The rows come from 5 hidden closed curves, with some noise, and rows from the same curve form a group. Each curve winds through 6 dimensions. The rows are also pushed far along 4 directions, which tell nothing about the answers.
In the rows, 128 means zero.
Known rows, each followed by its group:
[163 153  96 130 108 156  85 106 146 141 144 129 120 138 147 150 118  97
  80 119  94]  (4)
[115 106 123 117  96 115 144 114 123 147 145  84 138 119 113 114 117 192
 131 108 128]  (0)
[126 129 130 153 145 116 149 151  91 151 123  78 135 155 120  63 134 164
 148 107 126]  (3)
[ 90 123 156 123 129  59 135 162 129 115 130 112 135  73 106 111  87 168
 133 120 141]  (4)
[131 121 171  64 137  79 160 104 154 100  92 149  97  75 113 155 132 116
 120 152 154]  (4)
[127 138 135 149 169 128  83 156 107  93 105 164 157 146 148 131 133  83
 147 148 107]  (3)
[102 101 119 153 131 130 133 132 123 137 142 124 144 106 137 112 126 132
 146 118 129]  (3)
[117 143 148 114 158  89 133 148 133 107 108 165 129 108 118 142 123 102
 149 157 138]  (1)
[116 148 160 100 145  43 116 164 119  98 107 158 149  82 104 161  83 131
 143 169 116]  (0)
[154 110 130 131 124 163 152 101 117 146 119  84 101 160 139  86 158 140
 111  99 126]  (3)
[133 100 118  56  61 113 155  71 159 167 152  99 100 123  97 162 132 202
  72 108 129]  (4)
[137 144 169 159 191 101 102 181  82  80  92 145 133 101 142 138 123  82
 133 140 116]  (3)
[139 102 126  75  82 165 136  78 162 141 130 141 106 150 125 154 129 137
 110 136 113]  (0)
[113 129 138 115 127  99 170 131 139 133 124 126 124 118 111 108 126 152
 140 139 167]  (1)
[120 137  91  73  76 107 113 100 161 162 164 128 134 163 100 175 123 187
 102 117 111]  (1)
[ 98 172  90 110  79  85  62 172 124 167 178 112 164 183  78 158  85 215
  98 105  81]  (4)
[ 76 106 156 118 143  87 134 153 140 114 125 135 123  80 112 121 118 138
 142 114 146]  (4)
[ 73 132 147 183 168  67 132 216  70 113 127 134 199 117 117  98  89 166
 202 158 149]  (2)
[ 90 115 110 128 132  82 145 137 129 169 148 118 140  98 108 109 119 152
 147 119 121]  (3)
[114 100 134  91 125 110 135  94 149 117 115 138 131  93 129 141 139 124
 137 138 136]  (3)
[114 138 123 161 172 108 113 159  99 120 119 150 163  89 138 139 121  87
 169 154 125]  (2)
[ 92 138 104 141 110 101  98 162 150 150 170 153 140 140 113 134  97 147
 108 116 111]  (0)
[101 111 102 119 106 123 102 122 128 158 150  96 142 148 115 112 136 174
 119  91 104]  (3)
[128 130 117  93 104 113 109 125 133 147 147 132 123 158 106 173 128 167
  96 116 101]  (1)
[126 123 140 190 167 122 128 173  61 109 116 112 170 133 138  99 127 134
 179 138 121]  (2)
[124  94 143 145 145 161 172 118 105 127 105  96 132 155 141  64 161 142
 171 124 157]  (4)
[173 129 159 128 166 136 150 106 111  87  87 122 107 101 151 140 161  86
 127 136 150]  (0)
[113 125 168 116 163  64 134 169  99 104 109 149 133  96 108 158 117 137
 136 145 126]  (1)
[201 144 127 124 146 191 110  77 142  91 102 145  85 138 174 170 174  43
  78 121 125]  (0)
[152 124 121 110 123 129 137  96 132 125 121 127 134 138 139 144 138 129
 129 141 128]  (1)
[113 110 121 113 105 114 138 116 166 141 152 152 107 115 124 139 119 133
  94 121 133]  (0)
[151  89 201 114 181 112 183 101 118  67  60 118  87  36 154 113 157  78
 131 139 175]  (3)
[ 63 116 100  88  89 104 120 136 141 172 165 118 149 156  77 144 134 213
 141 103 130]  (4)
[102 146 125 130 133  96  72 158 139 106 148 157 136  99 114 175 107 114
 115 115  96]  (2)
[156 105 122 116 118 166 162  73 130 132 109 103 131 120 155 115 146 121
 147 143 151]  (2)
[ 99 108  92 132 110 135 146 109 141 173 154  98 143 147 122  80 138 160
 162 106 127]  (1)
[158 158  82  88  62 162  58  90 159 144 163 117 126 183 123 187 121 153
  65 102  73]  (0)
[ 94 118 116 103  97 103 108 145 147 158 168 147 116 135  96 170 112 170
  87 104 104]  (0)
[114 103 147 132 121 164 149 122 137 122 121 121 105 120 128 102 141 125
 131 116 155]  (1)
[ 80 135 147 177 161  75 155 197 104 132 124 101 155 124 115  27  98 161
 187 125 155]  (4)
[127 163 108 112 139 104  67 148 132 135 138 163 134 119 120 197 114  98
 102 132  85]  (2)
[151 123 144 192 185 142 175 139  78 106  94 110 142 129 146  47 161  89
 197 145 141]  (2)
[114 131 117 109 125 114 120 132 149 151 143 160 112 137 113 151 129 122
 108 125 113]  (3)
[163 128 130 104 125 166 130  74 166 103 109 145  99  95 157 157 144  67
 105 140 147]  (1)
[178 123 160 122 159 149 151  96 110  83  82 120 109 107 154 144 161  87
 130 141 148]  (0)
[119  88 139 109 115 129 161 103 130 117 131 145 123 110 116 152 152 145
 136 138 143]  (2)
[126  80 171 111 135 100 205 102 125 100 110 124 100  84 106 110 163 148
 149 130 157]  (2)
[112 153 110  72  90  78 116 135 163 162 162 153 113 152  82 187 112 181
  74 121 123]  (1)
[ 88 147 125 107 117  89 106 158 133 153 143 108 123 113  81 129 113 165
 124 100 112]  (1)
[167 134 142 138 167 164 111  99 142  64  92 180 117  90 168 161 152  16
 139 163 126]  (2)
[ 89 139 120 141 118  86 121 182 110 150 166 122 147 167  91 127 116 205
 118 103 129]  (0)
[185 169 116 178 168 189  75 141  85  94  98 151 159 192 173 134 142  50
 150 159  91]  (2)
[ 91  99 130  93 120 105 149 115 131 137 129 127 139 105 104 146 145 167
 150 131 151]  (4)
[ 91 119 128 134 134 101 134 146 134 132 134 139 150  98 129 126 107 136
 153 141 150]  (2)
[105 162 152 121 180  78  98 178 116  90 105 178 140  84 111 182 115  84
 159 158 128]  (0)
[143 115 147 136 127 164 142 112 132  99 108 123 124 149 153  91 134 117
 140 136 147]  (4)
[123 141 103 154 105 179  91 135 139 131 154 123 132 163 137 128 124 128
 119 103 120]  (3)
[120 122 111 127 125 131 128 116 115 136 129 117 157 122 126 136 140 142
 152 138 135]  (4)
[148 120 141 152 138 168 153 112 129 103 111 122 122 110 156 107 135  95
 152 140 158]  (3)
[ 98 140 166 156 168  97 130 188  88  96 102 127 153 113 113  97 113 133
 180 145 143]  (1)

New rows, each followed by its group:
[ 76 115 145  88 117  61 158 149 164 139 144 179 114 105  87 151 109 158
 121 144 153]  (0)
[123 125 136  91  98  96 136 123 156 146 143 126 101 124 105 136 109 162
  81 114 123]  (4)
[ 73 145 129 121 134  50 146 180 119 157 138 116 152 134  80  90 106 190
 163 129 141]  (4)
[116 194  97 117 110 110  39 174 133 124 151 157 169 196 107 174  91 145
 126 137  84]  (2)
[128 100 149 125 130 130 127 114 140 103 121 139 109  72 149 149 121 104
 101 124 134]  (4)
[102 128 116 125 108 157 111 131 157 144 147 132 109 133 115 124 130 126
 114 102 128]  (1)
[146 144 124 135 150 150 100 114 146  90 113 170 124 111 148 155 141  49
 137 146 117]  (2)
[132 158 133 183 154 130  92 186  92 105 130 127 150 186 135  94 116 124
 143 117  97]  (2)
[136 140 126 132 147 108 126 128 119 113 115 150 155 104 136 148 114  97
 165 166 119]  (3)
[121 132 129 180 139 133 139 171  93 143 138 103 140 157 130  82 121 157
 134 115 141]  (1)
[136 187 119 116 122 170  20 153 144  89 124 179 133 171 124 198 118  71
 106 136  82]  (1)
[142 109 144  71 100 126 129  93 148 111 119 144 117 123 128 191 125 148
  98 144 133]  (2)
[112  92 152  95 126 112 145 119 150 117 129 180 102  97 122 181 132 119
 102 141 137]  (3)
[112 168 115 142 144 106 101 170 117 137 130 133 154 165 113 106 116 129
 152 135 116]  (4)
[116 121 126 154 135 132 103 151 118 120 145 145 132 131 131 143 126 121
 119 113 107]  (2)
[145 126 169 134 148 137 124 134 117  70 102 140 118  82 145 161 125  97
 124 139 144]  (3)
[147  86 122 136 115 160 176  80 112 149 127  63 119 118 141  83 158 155
 139 102 136]  (2)
[134 139 127 120 118 142 121 125 137 118 123 145 141 159 130 126 120 124
 144 151 126]  (0)
[128 134 100 129 114 158 133 120 148 168 153 126 104 185 122 112 151 137
 106  99 125]  (0)
[116 125 137 106  99 126 143 136 147 139 150 139  99 139 102 156 122 164
  99 114 140]  (3)
[123 112 178 100 178  84 158 129 127  87  79 167 114  66 124 144 138  80
 162 166 145]  (1)
[124 139 108 152 122 112 119 142 122 155 143 103 145 134 129  84 100 142
 133 119 102]  (0)
[117  96 136 149 136 134 162 126 110 119 128 132 140 120 125 112 149 137
 162 137 143]  (2)
[167 149  67 212 119 226  95 130  80 160 146  76 181 247 172  52 137 128
 171 115  86]  (3)
[122  93 131 144 131 162 157 119 117 149 128 110 115 155 134  83 152 137
 139 109 128]  (1)
[148 150 137 183 160 112 115 171  80  99 111 139 173 122 150 120 100 106
 149 168 127]  (4)
[146 165 132 183 180 114  80 170  97  95 104 145 161 103 162 116  94  55
 153 155  94]  (0)
[103  93 145 127 119  98 173 119 134 131 140  91 113  90 107  87 135 174
 137  95 144]  (2)
[147 109 111 147 106 144 171  98 127 174 142  66 115 129 140  59 131 157
 112 102 137]  (4)
[ 98  89 141 169 132 120 223 150  90 175 133  68 139 166 114   4 138 209
 186 114 170]  (0)
[146 127 150 113 172  91 134 123 117  97  91 169 134  82 140 162 129  70
 147 174 120]  (3)
[140 163  99 110 128 134  94 117 145 140 126 146 139 140 133 157 121  94
 127 145 111]  (2)
[111 102 138 163 165 126 117 146 110 105 117 144 144  94 153 118 131  92
 146 131 127]  (3)
[112 139 129 135 108 130 105 153 123 121 148 110 137 132 112 143 110 166
 122 107 128]  (3)
[130 138 141 103 142 119 112 123 137 118 109 130 104  90 118 147 133  96
 121 122 115]  (1)
[151 116 133 108 105 166 136  97 135 127 120 112 112 175 134 114 145 144
 114 120 128]  (4)
[127 175 100 124 110 174  62 132 160 128 138 145 120 162 123 147 126  89
 110 116 106]  (1)
[ 87 111 174  87 159  38 158 153 140 124 116 156  90  27  89 164 118 125
 110 130 148]  (1)
[126 125 129 101 118 123 140 112 166 134 140 165  94  93 120 178 123 102
 102 135 134]  (3)
[ 71  91 102  20  55  83 144  72 209 176 175 149 100 105  73 192 131 197
  96 106 128]  (1)
[186 140  87 194 134 212 113 100 109 151 126  81 134 162 187  63 141  75
 121 112 105]  (4)
[163 155 114 165 145 172  63 147  93 109 124 138 151 175 157 155 128  90
 121 130  81]  (2)
[112 149 112 149 125 146  95 159 124 159 147 108 117 151 114 109 126 134
 111  90 107]  (1)
[149 134 104 176 140 188  87 133 119 139 136 124 124 163 166 107 137  84
 106 103  96]  (4)
[140 135 141  77 111  95 153 105 140 129 121 130 114 106 104 169 120 151
 124 146 132]  (3)
[ 85 106  90  96  66 145 151 102 172 198 171 109 121 163  95  97 123 189
 137 103 130]  (0)
[ 93 133  96 156  96 158  76 162 120 150 169 109 157 197 120 111 114 180
 126  90 101]  (4)
[162 125 120 146 115 185 132 110 127 134 132 122 110 173 154 123 145 119
  92 115 133]  (1)
[112 143 128 160 129 119 101 166 125 116 142 114 142 154 133  93 103 146
 136 104 117]  (2)
[153 125 126 161 141 173 140 128  93 142 116  88 126 181 145  72 151 129
 141 111 116]  (1)
[100 134 131 109 125  83 148 151 125 146 130 130 152 138 105 122 108 173
 154 149 149]  (2)
[102 114 116 133  89 137 110 143 135 146 167 110 137 173 119 120 111 193
 110  94 117]  (2)
[130  78 115 122 103 173 178  65 151 150 130 102 113 111 149  96 160 132
 132 118 163]  (4)
[146 110 116 134  95 183 148  89 149 138 142 105 107 137 149 116 142 134
  97 111 157]  (1)
[136 128 121 105  98 102 130 115 129 140 142  96 130 131 112 133 118 180
 100 112 117]  (0)
[116 132 161  76 127  68 140 135 142 100 113 158 127 106 103 169 111 150
 130 157 144]  (2)
[144  99 141 119 138 181 139  92 143 111 109 152 100 109 155 150 153  73
 128 134 137]  (0)
[161 155  99 187 130 213  61 134 113 111 133 120 145 165 175 129 128  76
 116 115 103]  (1)
[122 141 120  88 126 122 115 114 155 139 130 144 104 115 110 172 140 113
 116 121 121]  (0)
[153 125 134 112 133 170  82 104 125  96 109 140 122 133 152 180 149  90
 108 126 103]  (4)
[107 124 140 119 152  61 169 141 108 140 113 116 146  74 106 113 124 150
 162 149 153]  (4)
[139 118 128 153 141 131 149 135  90 146 125  92 139 159 134  86 138 157
 144 116 122]  (1)
[104 132 137 158 179  68 128 175 101 126 123 155 153  67 126 135 103  97
 164 151 117]  (3)
[110  97 157  81 131  86 191 113 157 138 124 154  77  93 102 145 149 142
 103 127 166]  (0)
[135 164 124 132 141 120  97 144 122 121 117 116 142 148 127 110 117 118
 140 128 111]  (4)
[108 107 145 109 117 120 136 132 162 118 142 166 100 131 122 146 124 135
 100 120 138]  (2)
[112 117 176 103 165  84 142 143 151  77  98 216 110  64 128 181 115  65
 134 181 153]  (0)
[106 118 128  83 108 109 133 106 158 129 141 132 108  91 106 179 139 151
 111 112 145]  (0)
[103 128 129  95 121  91 143 139 138 149 130 147 141 129 113 146 109 157
 136 153 148]  (2)
[113  74 129  80  77 136 160  81 169 149 159 128  82 121 105 155 151 177
  79  92 130]  (2)
[176 120 158  89 138 150  95  83 153  65  90 170 102  72 174 216 127  50
  87 152 123]  (2)
